The same things were measured in two ways. Each way mixes the same 9 hidden numbers, adds some noise and spreads widely along 5 directions of its own, which tell nothing about the thing.
Some things both ways: the first way, then the second way.
[ -8   1 -14  23 -22 -18  -4  -2  17 -28  -5  18  -6 -14   7   0  -1   1
  20]
[ -9  18   2   1  -1  12  10   1   1  11  26  21  -5   4   0  -4   2   6
  -5  10  -5  -4 -13]

[  1  -3   1  -4  -1 -16  -2   7   6   9   7   1  -3   8  10  -7  10   0
 -15]
[  0  15  -2  20   8  -3   1  11  -3  -4   8   0  -1 -12   4 -10  -9  19
 -20  -1   1  -5 -16]

[ -2  -1   8 -11  12  -5  -8   8  -8  12  -5  -6  -4   2  -5 -10  -2   5
   3]
[-12  18  -3  14  -2   9  15  -6 -11   8  17   7  15  -5  -6  -8   1  15
  16   6   1  12  -8]

[-13   2   1   3   5   6   9  -3  15   1  -9  16 -13   6  -8 -12 -18   2
   9]
[-27  11   1  -1  14  -5   8  -8 -16   7  15   0   6  12  -5 -10  -2  14
 -12  10  -1  -9 -12]

[ 13  -5 -13  -4   4  30   4 -10   8 -10  -1  -2   3  14   6 -10 -22 -10
  31]
[ 11  -6  21   0   3   2  -3   4   2  -6   9  -2   4 -10   4   2  11  -4
 -11  -2   5  -9 -24]

[ -9  -3   2  -6  -6 -18   4  17  17   2   1  16  -3 -14  -2   0   7   3
  -6]
[  0  18  21   9   8  12   2  -2 -25   1   8  -8   7   5  -1 -17   5  13
   4  -1   5   5 -13]

[ -4   9   6   5   5 -12 -15  -2  -7  -1   0   4  -2  -1   3   1  -5   4
   2]
[ 11   7   5   7  -7  20   6   0  -2  -2  14   7  -5  -5   6  -2   3   9
   4   8 -12   2 -14]

[  8   4 -11   8   5  15  10   1  -3  -5   1   7 -17  17  15  -9  -6   2
  -6]
[ -6   9 -12  11   0   9  15  -2   8   2  12  19  -1  -4   5   1  -5  10
  -6   5  -6  11 -14]

[ 14   7  -7   7  -5  15  13  -9   7 -19   7 -10   5   1  15  11  -7  -5
  -1]
[-16  -2  -2   3   3  -3  17  -8  -3  10  15   8   1  -3  -6   7  -2   8
   3  -5 -10   0  -1]

[ -2  10   6   1  -8   8   8  -7  16  -7  -5 -13 -11   2   5   3  -2   3
  -5]
[ -4   5 -14  10  -4  -1  10   7  -6   5  -1   2  10  -2   5   4 -15   9
  -9  -4  -1   2 -12]

[-3 -8 -5  7  1 -2 15  2 -4  5 -6 -5 -3  3 -4  2  5  5 -7]
[  2   1  -5  10   3  -6   4  22   0   5   4   4  -3   3   5   9  -9   4
 -13 -17  -9  -1 -15]

[ -7   4 -10   2 -11 -12   9  -2   5  -9 -11  -9  12 -19  -4 -13   1   1
  17]
[ -7  11   7  10  -2  14   6 -14  -6  12  21 -10  11   3  -2 -12   0  25
  12 -10  -4   6 -14]

[-11  -1 -10   7 -13 -17 -16  10  -7   4   5  24  -2 -11   3  14  24   6
 -13]
[  2  14 -26   8 -16  13   5  18  -3   6  17  10  -4   9   7   5 -14  11
  -4  15 -21  -4 -14]

[  5  21   8  -2  -6  -5 -10 -13  -8 -12  -4  -4   9 -14  -2   8  -8  -1
   9]
[ 12   9  -8  14  -2   6  19  12 -10   3  11  -1  -7   3   0   5 -16  20
  -5  -4 -14  -7 -10]

[  8  -6 -28   2 -14  23   6  -2   3 -17  -9  -2   3  -1   5 -12  -4  -5
  34]
[ 10   7   9   8  -5   7  -9   9  -3   1   3  -3   5  -6  11  -3   0   0
 -10  -8   5  -3 -19]

[  3 -13   5  -3  -3 -19   2  -7  -1   4  -6 -15   4   3  -9  -3   4   3
   1]
[ -1  10  10  14  14 -11   4  10   1  -8   4  14  -1  -9   3  -3   2  -4
 -19  -8   7   0 -19]

[ 14  17   9  -6   5   8   8  -6   5 -15  -4  -3 -10   3   4   0 -30   2
   5]
[ 10  -1  11   5  -5  24  -1   6 -13  -2   4   0   3   2   2  -3   8   9
  17   2 -11  20 -13]

[  0  -6   3  -9  10   2   2   6 -15  19  -6 -18   7   0  -6  -5  11   1
  -2]
[ 12   6  16  12  10   5   9  -9  -7  -4  -2  -5  11  -9   9  -8  -1  12
   1 -16  10   6 -13]

[-10   1   0   2   1  -4 -17  -6 -22   9  -8  -2   8  -6 -11   0   9   2
  12]
[ 17   6   5   6  -3   8  -1   1  -1  -9   6   0  -3  -2  17  -1  -2   3
 -12   0  -6 -12 -17]

[ -7  -1  11   4   2 -12   7   4  10  14   6 -13   1   6   2  14  11   2
 -16]
[  5  -3   4   6   4  -2  21   8   6   9  10   6   4  -3  -4  14  -5   4
  -5 -18  -3  -3 -15]

[ -8  -3   1 -10   1  -6 -10   2   3   3  -3  -8   3  -7   4 -11   9   2
   2]
[  0  11  12  13  -2  14  -2 -13 -16  -3   7 -11  14 -17   2 -17   4  19
  10   5  10   6 -10]

[  3   4  19  -3  12  -1   3  -3  11 -12  -7  -3 -11  -4  -2   2 -22   5
   8]
[ -4   9  29  -1  10   8  -4 -12 -29  -8   2   3   4   0   3 -15  19  -4
  14   7   5   7  -2]

[ -1   8 -11   6 -12  -1 -13  -5   5 -18  -7  -2  -7   0   9 -10  -8   3
  22]
[  3   7   4   9 -14  24   3   3  -2   5  14  11   1 -14  -2  -4   2   9
   6   9   1  11 -16]

[  0  -2 -13  10 -10 -12  -5   9  -2   4  15   1   2   3  22   8  31  -1
 -26]
[ 14   6  -9  12 -11  13  -8  -2  11 -10   8   7  -4 -10  23  -3  -3   4
 -12   1  -9  -2 -16]

[  6   2  14  -5  10   9   1 -18 -10 -10  -5  -5  -2  -8  -5   5 -12   1
  -5]
[  1   3   4   8  21 -14  16   7 -22 -14  -6   3  -4  -6   3   1  -6   6
 -13   3  -1  -5  -1]

Other things, the second way, with their names:
(593): [  2  -7   1  -2   7   4  -2  14  -4   4   5  -4  -6   5   9   5  -4  16
  -7  -5 -17  -5 -10]
(79): [ -2   3   2  12   8  -3   3   6  -9   0   1  -9   8   4   1  -4  -5  11
 -11 -12   0   5 -19]
(80): [-17   8 -15   7   5   0   9  -4   7  -2  17  11   6   2   3  -4  -2  14
  -8  13  -8   4 -17]
(47): [ 10   6   3  15  -4   4  -9   7   3   1  10 -12   5 -14  12  -4  -1  15
  -2 -13  -1  -9 -14]
(783): [  2  18 -15  16 -16  12  14   4   3  14  23  -1   7  12   2   2 -10  15
   5  -9 -15   0 -18]
(389): [ 14   9   3  13   1  -2  -7  26 -11  -5  -3  -9   6  -8   8  -3 -11   6
 -23  -3   8 -12 -23]
(587): [  8  17   8   8   5  -8   4  15  -4 -11   5  15   3   6  10   1   4 -19
 -19   2   5  -8 -25]
(299): [  6  16  12   9   7 -10  -8  -1   0 -14  15   1   3   4  14  -8  11  -8
 -11  -2  -4 -18 -20]
(213): [ 24  -4  -1  18  -6   9   6  30  20   1  12   9 -11 -20   8  14  -4  11
  -8 -15 -12  -3 -19]
(673): [ 12  -6   5   8  -1   9   5  -2  -4  -3   5  -4  -3 -12   9   5   0  12
  12  -8 -13  -1  -1]
(638): [-10  10   3  12  10  -1  14   0   5  -5  10  27  -6  -3   0  -2   6  -2
  -9  -1  -2  17 -14]
(94): [-22   9   9   4  12   5   9   4 -22  24  20  -4  -7  -1 -14  -7  -8  34
  -2  -6  -3  -7   3]
(300): [  8   1  34   7  10  17  20   2 -13  10  11   5  -3 -13 -16  -1   8  16
  10 -10   8  13 -13]
(357): [ -6   7   0   9   0   7   4  -7 -14  -7   2   5   3   5   4  -7   1   4
   2   2  -7  17 -12]
(808): [ -6  10 -17  11  -3   1   7  -5  -1   0  11   9  -1  -9  15   0 -12  15
  -4   3 -10 -11   2]
(514): [-21   4  14   0  11   7   3  -5 -16   9  14   2   6  -4  -8  -9  10  17
  14   5  -1   7  -2]
(29): [-12   9 -24   9  -3   2   6   6  -6  -3   8  14  -2   2  11   2  -8   7
  -2  15 -16   2  -3]
(735): [  8  19 -12  23   1 -14 -11  23   1 -12   2   9  -4  -2  23  -1  -6  -7
 -18 -10  -9  -8  -9]
(109): [-31   7 -19  12   3 -10   2  -4   3   9  21   0  10   1  -6  -4  -4  18
  -2   2 -11   3 -11]
(797): [ -3   5   3  -5  -6  12  -7   1  -3   6  18   1   3  20  11   1   9  -1
   8   0 -21  -2 -14]
(205): [ 20  -3  11   3 -13  25   2   6   3   6  13  -6   5  -6   1   4   3  10
   6  -2  -6   3 -24]
(932): [ -9   0  12   2   7   7  12 -17 -11  -1   8   0  13  -6  -4  -6   5  10
   4   5   8   7 -14]
(294): [  8   5   5   9  -4  15   2   4   6   3   9   6   6 -14   7  -5  -2  11
 -14   0   9   1 -25]
(522): [  3  17   3  10  -1   2   6  14   4   0  12  19   3  -4   5  -1   1  -7
 -13   5   6  -2 -21]
(502): [  5   2  16   1   4  13   8 -11 -12   0   4  -3  -1   8   6  -5   1  10
  -2  -6  -3   4 -13]
(950): [  3  10 -12  13  -6   7  11  21   6  11   9  18  -3 -16   4   7 -15  11
 -15  -4   0  -2 -12]
(165): [ 19  -8   7   0   4  13  24  18  -3  11   9  -2  -5  -6  -2  15  -9  20
  -2  -6 -10 -13 -12]
(831): [  0  23 -17  18  -1  -8 -14  10  12 -12   9  10   4  -2  24  -9  -4  -3
 -26   2  -3 -10 -23]
(650): [ -2  13   7   7  -3   2   8 -17  -8  -3  15   8   2   1   6  -4   4  -3
   0  -4  -2  -3  -7]
(817): [-10   5 -12   7  -1  -2   5   0   5   4  19   1   3   4   1   1  -3  11
  -9   3 -13  -7 -16]
(86): [ 17  13  27   8   9   1  -7   9  -2 -17   9  16 -17  -6  11  -6  15 -15
 -20   1   0  -9 -18]
(541): [  1  -3  25  -8   3  25  -7 -17 -21  -3  10 -12   4   5   6 -13  19  16
  27  11 -12   6  -4]
(814): [ 11  10  -5   4  -5   0  20  -3  12  -5  17  10  13  13  12  11   5 -11
   4  -2 -11  -9 -26]
(916): [  5  -1  -3   0   3 -12  -9  19 -10 -15 -12   3   3  10  15   6  -2 -18
 -22   2  -3  -6 -19]
(74): [  6   3  -8   4 -11   9   2   8  -9   2  15  -5   0  14   3   6  -4   3
   3   2 -22  -4 -15]
(244): [ -5  13 -10   3  -7  -4 -31  10   4 -10   9  -1   6  14  25  -8   7 -15
 -19   9 -11 -14 -24]
(848): [ 25   7   4  12  -3  16  19  10   2   0   9  -4   7 -11   3   0 -10  19
  -8   1   4  -8 -27]
(292): [  2   1   1   2  -3   4 -20   2 -16 -19  -5  -6   3   7  10 -11   5  -4
 -15  18  -6   4 -23]
(271): [  7   8   4   6  -8  12   1  10   8   5  18   5   4  11   5   0   5  -1
   0  -9 -11   1 -25]
(97): [  4  -5   9   6   0  13  -9   4  -4   4  12  -6 -11 -11   2  -5   2  24
  -4  -5 -12   1  -9]
(839): [ 34   5  14  17 -10  18  -9  14   0  -8   7  -8  -8 -12  14  -4   0  10
 -10  -9  -7  -4 -21]
(957): [ -7  -6  22   1  11   5 -14 -24 -10 -19   5  -9   3 -10   3 -18  18   9
  -5  12   1   8 -16]
(325): [  2   5  15   9  -6  29  -6   1 -17   3  12  -8   4  -6  -3 -16  10  22
  21   8  -7  18 -11]
(524): [-14  10   5   7   9   5  24 -16 -17   7   8   8   8  -1 -11  -5  -6  14
  -4  -2   8  10 -10]
(15): [ 14  -1 -12  13 -16   9  -7  14   1  -8   0   0   0  -8  12   6  -7   1
  -3   1 -13   4 -16]
(321): [ -1  25  -8  19  -8  13  14   6  -4   8  22  11   3  11   3  -3  -3  10
  13  -7 -15   9 -13]
(320): [  0 -16   0   6   3   1  -2   6  -2  -3   6 -14   0 -13  -6   2  -2  21
 -11   5 -10  -1 -19]
(858): [ -9  13   7   7   1  15   9  -8 -15   3  16  -1  14  11  -4 -12   6  13
  16   8  -5  11 -15]
(217): [-13  16 -14   7   1   4   2  -5 -11  -1  11   2   6  19   8 -10  -7  10
  -7  10 -11   3 -15]
(176): [  5  13   9  10  -1  -2  -4  -8  -4 -13  11   0   2   8  13  -8   9 -10
  -9  -3  -5  -5 -19]
(380): [ 18  -9   8  10  -1  10  13  17  -2   3   1  -2   2 -13  -5   9  -3  11
   0 -12  -3   9 -18]
(131): [ -6  17 -10   7  -4  10 -10  -6 -15  -5   9   0  -3   6  17 -13  -6  13
  -5  11 -14  -3  -3]
(933): [  0  11  -2   9 -11  17  12   2  -3   5  16   6  12  15   0   0   6   0
  19   2 -12  15 -21]
(751): [  5  10  -1  17  -8  14   7  -9  -1  -6  12  -2  15  -5   3  -7   3   8
  10   2  -4  13 -22]
(699): [ 13   2  -8   8  -6   9   1   9   3  -8   2   7  -3  -1  19   3  -3   1
  -5   1 -13   0 -13]
(534): [ 13   8   7  13  -2  13  17   2  17   7  22   2   9   1  -1   1   3  13
   1 -13  -4   4 -31]
(623): [ 18   3  -4  10  -2   7  15  24  14  -2   1  16   4   1   6  11  -7  -4
 -20  -6   0   7 -35]
(23): [ -2   9 -15  16  -1  -8   7   3  11   5  10   7  -1   0  10   5 -15   7
 -21 -21  -6  -5 -14]
(387): [  2   9  19   6  14   5  32   6 -12  19   8   3   1  -3 -12   4 -10  18
  -7 -23  12  -1 -12]
(600): [ 29   6   6   7  -7  22   2   8  -1   1   6  -7   2  -6  19   1  -6  14
  -1  -8  -4 -11 -16]
(163): [ 16   4   7  10 -10  17  10  12   7   5  21   8  -6  -7  -1   4   2   7
  -1  -3 -11   1 -23]
(669): [  4   0   3   3  -6  10 -17   5  -6 -10   0  -4  10   4  12  -6   9  -4
  -1   8  -4   9 -24]
(743): [  2  19  -7  13   5  -3  18   8 -11  -5   3  16  -2   4   8   1 -12  -1
 -13   0  -2  -2  -9]
(899): [ 24  -5   9   5  -3   8  -4   5   4 -10   0 -10   6   3  15   3   3   1
  -7 -11  -7  -1 -28]
(295): [-12  10  27   3  17   8  18 -19 -12  10  23  -2   6  -1 -16 -15   9  24
   2  -1   9   1 -16]
(240): [ 13  -1   6   8  -1  18  12  16 -12   8   9 -11   4 -19  -6   0  -9  30
   5   7   1  -8 -11]
(265): [  6  10   0   9 -15  17 -10   3   8   0  11  10   4 -10  15  -5   3   0
  -1   0  -2   6 -16]
(637): [ -8   0   6   0  11   3   1   5 -16   3   2  -1   0  -4   5  -3   1  15
   4   2  -6  -2   0]
(108): [  0  -4   5   5   2   9   7   7   0  12  16 -12   5  -8  -9   0  -3  27
  -2   1  -6  -6 -20]
(408): [  8  12  -7  17 -17  16  11  10  10  10  24  14  -3  -7  -2   4  -3   7
   3  -5 -11   5 -18]
(802): [  8   2   2   6  -7  20   3  19   2  14  22  -2  -4  -1   0   1  -1  23
   5  -1 -16  -2 -18]
(898): [  2   2   4   9  -4  16  12   4  -7  18   9 -17  19   0  -8  -2  -8  26
   9 -13   4   9 -22]
(644): [-16  12  -1   2   5  -1   2 -33  -3  -5  10  -2  15  11  16 -12   4   5
   2  -3  -3   1  -9]
(698): [  9   9  -4   2 -10  17 -13   9   7  -2  12   9  -1  -3  24  -2   5   2
  -1  12 -10  -8 -15]
(293): [ 18  17  14  15  -5  10  -3  -3  -3 -10  10  -4   5   1  13  -9   5   0
  -3 -10  -1  -1 -24]
(202): [ 11  11  -1  17 -11  18  15  -1  10   5  25  10   0  -4   2   0   2  14
  16  -5 -16   9 -15]
(736): [ -6   6   1   6  -3   2  24 -15 -14   5   8   9   3   2  -5   6  -7   3
   6 -10  -3   6  -2]
(810): [ -6   8  -5  21  -1   6   8  -2  -4  -3  10   3   6 -19  -7 -10  -6  21
  -3   8   4  12 -16]
(526): [ 18   7  -5  17  -8   5 -19  -1   3 -17   2 -15   4   5  26  -8  -1   4
 -11 -11 -14  -1 -23]
(672): [ 27  -1   6  11 -10  20 -10  33  -4  -6   0  -7  -2  -7   3   0  -1   8
 -11   7  -6   4 -31]
(273): [  0   4  -4   9   1   5 -11  -3  -3 -15   2  -6   9  -1  16 -11   5   7
  -2   8  -7   7 -18]
(614): [  1   9 -25  11 -13  13   7  -2   5   0   8   2  10   7  12  -1 -11  15
   2   6 -15   9 -17]
(38): [-10   8  -6   7   8  -2   5   3  -1  -5   8  10   5  11   9  -3   2   4
  -1   1 -11   9 -14]
(426): [ -6   9  21  -5  -1  24   5 -15 -11  11  26  -1   5   4  -2 -10  17  17
  27   8 -10   0  -6]
(790): [-20   3  18  -7   7  21  12 -14 -15  20  21   4   8   5  -9  -7  13  18
  27   5  -5  12  -2]
(34): [  9   2  -3   4  -5  23  18  16   0   6  20   8  -2  -4  -7   4   1  21
  13  20 -17   3 -17]
(648): [-20  15   0   4  10  -7  17 -17 -10   2  14  14   4   6   2  -1   0   1
  -1   1  -2  -3  -3]

Some of these things the first way, each followed by its name:
[  7  13  -2  -7  -2   7   9  -6  -2  -6  -4  -2  -5   0   0  -4 -12   3
  -5] | (357)
[ 12  12  -2 -13   0   4   3  11  14  -2   8   3   7   0  14  -4 -10  -7
   7] | (293)
[  3   5   6   7  13  11   4  -4  -5  -9   0   5 -21   7   9   0 -10   5
 -13] | (29)
[-14  -3  19  17  -5 -36  12   3  26 -11  -2  -1  -8 -14   0  16   4   9
 -13] | (790)
[ -9   1   9  -9   2   4  -5  -3  14   5  -8  -4 -10   7  -5 -10  -9   2
  13] | (389)
[ -7   0   2   0 -14  -8   5  -3  14   2  -6   2  -9   5  -6   1   3   3
  -1] | (623)
[ 12  -6  -2 -10  -6  28   7 -13  -4  -2  -6  -1  -1   7 -11  11  -8  -3
   8] | (916)
[ 13  -2  -3 -16   3  18   4   2 -11  18   5  -6  14   9  -4   4   1  -9
   1] | (899)
[-1 16 -4  3 -9  6  6 -6 -2 -6 -9 -1  2 -5 -4  2 -9  1 10] | (502)
[ -7  -1   6  10  -5 -26  -3  -2   7  -8  -3   4   1  -9  -2   3  -1   3
   7] | (802)
[-10   0   0 -10   8 -10  -8   7  -2  20   4  -2 -11  15   8 -18   9   6
 -20] | (810)
[ -9  10  34 -13   1 -34  -6   5  10  15  -3  -8   1  -8 -16  16  -1   8
 -11] | (933)
[  5  13  10   9   4   2  10  -2  20 -16  10   1 -17   5  21  10  -9   1
 -20] | (699)
[  9  14   8  -4  -3 -22 -20   7  -8  11   7 -12   7   8   7   9   4   1
   3] | (408)
[-18   5  -4  14   0   2  -3  -2   7 -16 -11   3  -5 -16   5  -8   0   3
  18] | (600)
[ 14 -21 -28  -8  -3  12  13  11 -11  15  12   4  12  12   8  -4  18  -7
 -13] | (109)
[ 15   3  10  -5 -16 -15  -9   9  15  17  18 -10   1  24  15  20  22  -9
 -18] | (294)
[  6  -6  -1  -4  11   6   0   4  -3   6   4 -16   7   8  10  -9   2  -5
   8] | (47)
[  1   0   4  15   3   0  20  -7  11 -11   1   2  -8   0   5   9  -6   1
 -12] | (593)
[  3  -4   7   0   9   3  19  -9  -2  -7 -11  -2  -7  -3  -9  -8 -17   3
   0] | (38)
[  5  10   3 -11   4  13  -7  -7 -27  14  -9  -9   3   4 -11  -4   0   1
   5] | (614)
[ -5  -4  -2  -8   6  10  -3   4  10   0  -6  16 -10   6  -5 -11 -17  -1
  18] | (587)
[ -3   6  22  -9  14   6   4   1  19   5   5   0   1   0   0   6 -13  -5
   1] | (814)
[  3  -3 -19  -4   2  24   8 -17  -1  -7   1  -1   3   9   6 -15 -11  -4
   5] | (320)
[ -8   9  -3   1   5 -12 -11   7  -2   3   2   1   3  -2   9 -10   0   3
   3] | (839)
[-12   6  14  12  11   0  -3  -2   6  -1   2   8  -9   0   2  12  -4   4
  -3] | (165)
[  2  12   5   3  -6   1   8   3  15  -3  -7  -6  -5   4   0   2 -10   0
  15] | (387)
[-16   2   4   2   6 -21  -2  -1   3  -8 -13   2  -9 -13  -6 -16 -10  13
   5] | (325)
[-13 -19  -6   5  -8 -23  -3  -3  -3   5 -10  -4   2  -8  -7 -14  21   3
   3] | (831)
[  0   9   9  12   1  -4 -10  -5   0  -1  -8 -16 -18  19   6  -3  -5   6
  10] | (950)
[  5   4  -4  -1  -4  -7  -1   0   0  -8  -4  -4   4  -3   0  -2 -11   2
  16] | (300)
[ -5 -18 -10  -1  -2  -7 -14  20  -6  20   5  15  -6  14   0   0  19   2
   0] | (522)
[ -1 -10 -20  -5   5  11  15  -3   6  -2   8  10  -1   8  11 -17  -3  -3
 -11] | (957)
[ 11  21  -2  -5 -11  13   2  -3   1  -7   2 -14   5  -3   9  14  -2  -1
   0] | (736)
[-2 -6 -9 -1 -2  0  3  1 -1  8  4  6  7  4  2 -1  7 -3 -6] | (817)
[ 4 -8  4 10  8  2 -9  2 -9  0  1  4 -8 10  6  6  3 -1  6] | (698)
[  4 -13  -7  -8   3   7  13   6   2   5   9   9  -2   2   9  -3   9  -3
 -23] | (273)
[  6  -4 -17  -5 -17  -8   7   6  13  -5   5   5  18 -11   8  -2  10  -9
   9] | (534)
[-15  -5   2   1   8  -1  10   2  -7  18  -8  -9   3  -4 -10  -7  14   3
  -7] | (644)
[-15   8   8  -6   1   0   6  -9  19   1  -4  12 -18   6  -4  -6 -16   7
 -10] | (292)
[  3   1  -1  -7 -12  -5 -20  -7 -19   9  -8 -14  19  -3 -14   9   9  -1
  24] | (205)
[  0  10   9  -2   4   1  -4   8  -3   6   1   7 -12   4   1   8   1   4
 -11] | (743)
[ -8  11  16  -7  -9 -16 -12   1  23   3   7   2   1  -2   8   7   9  -5
  -5] | (848)
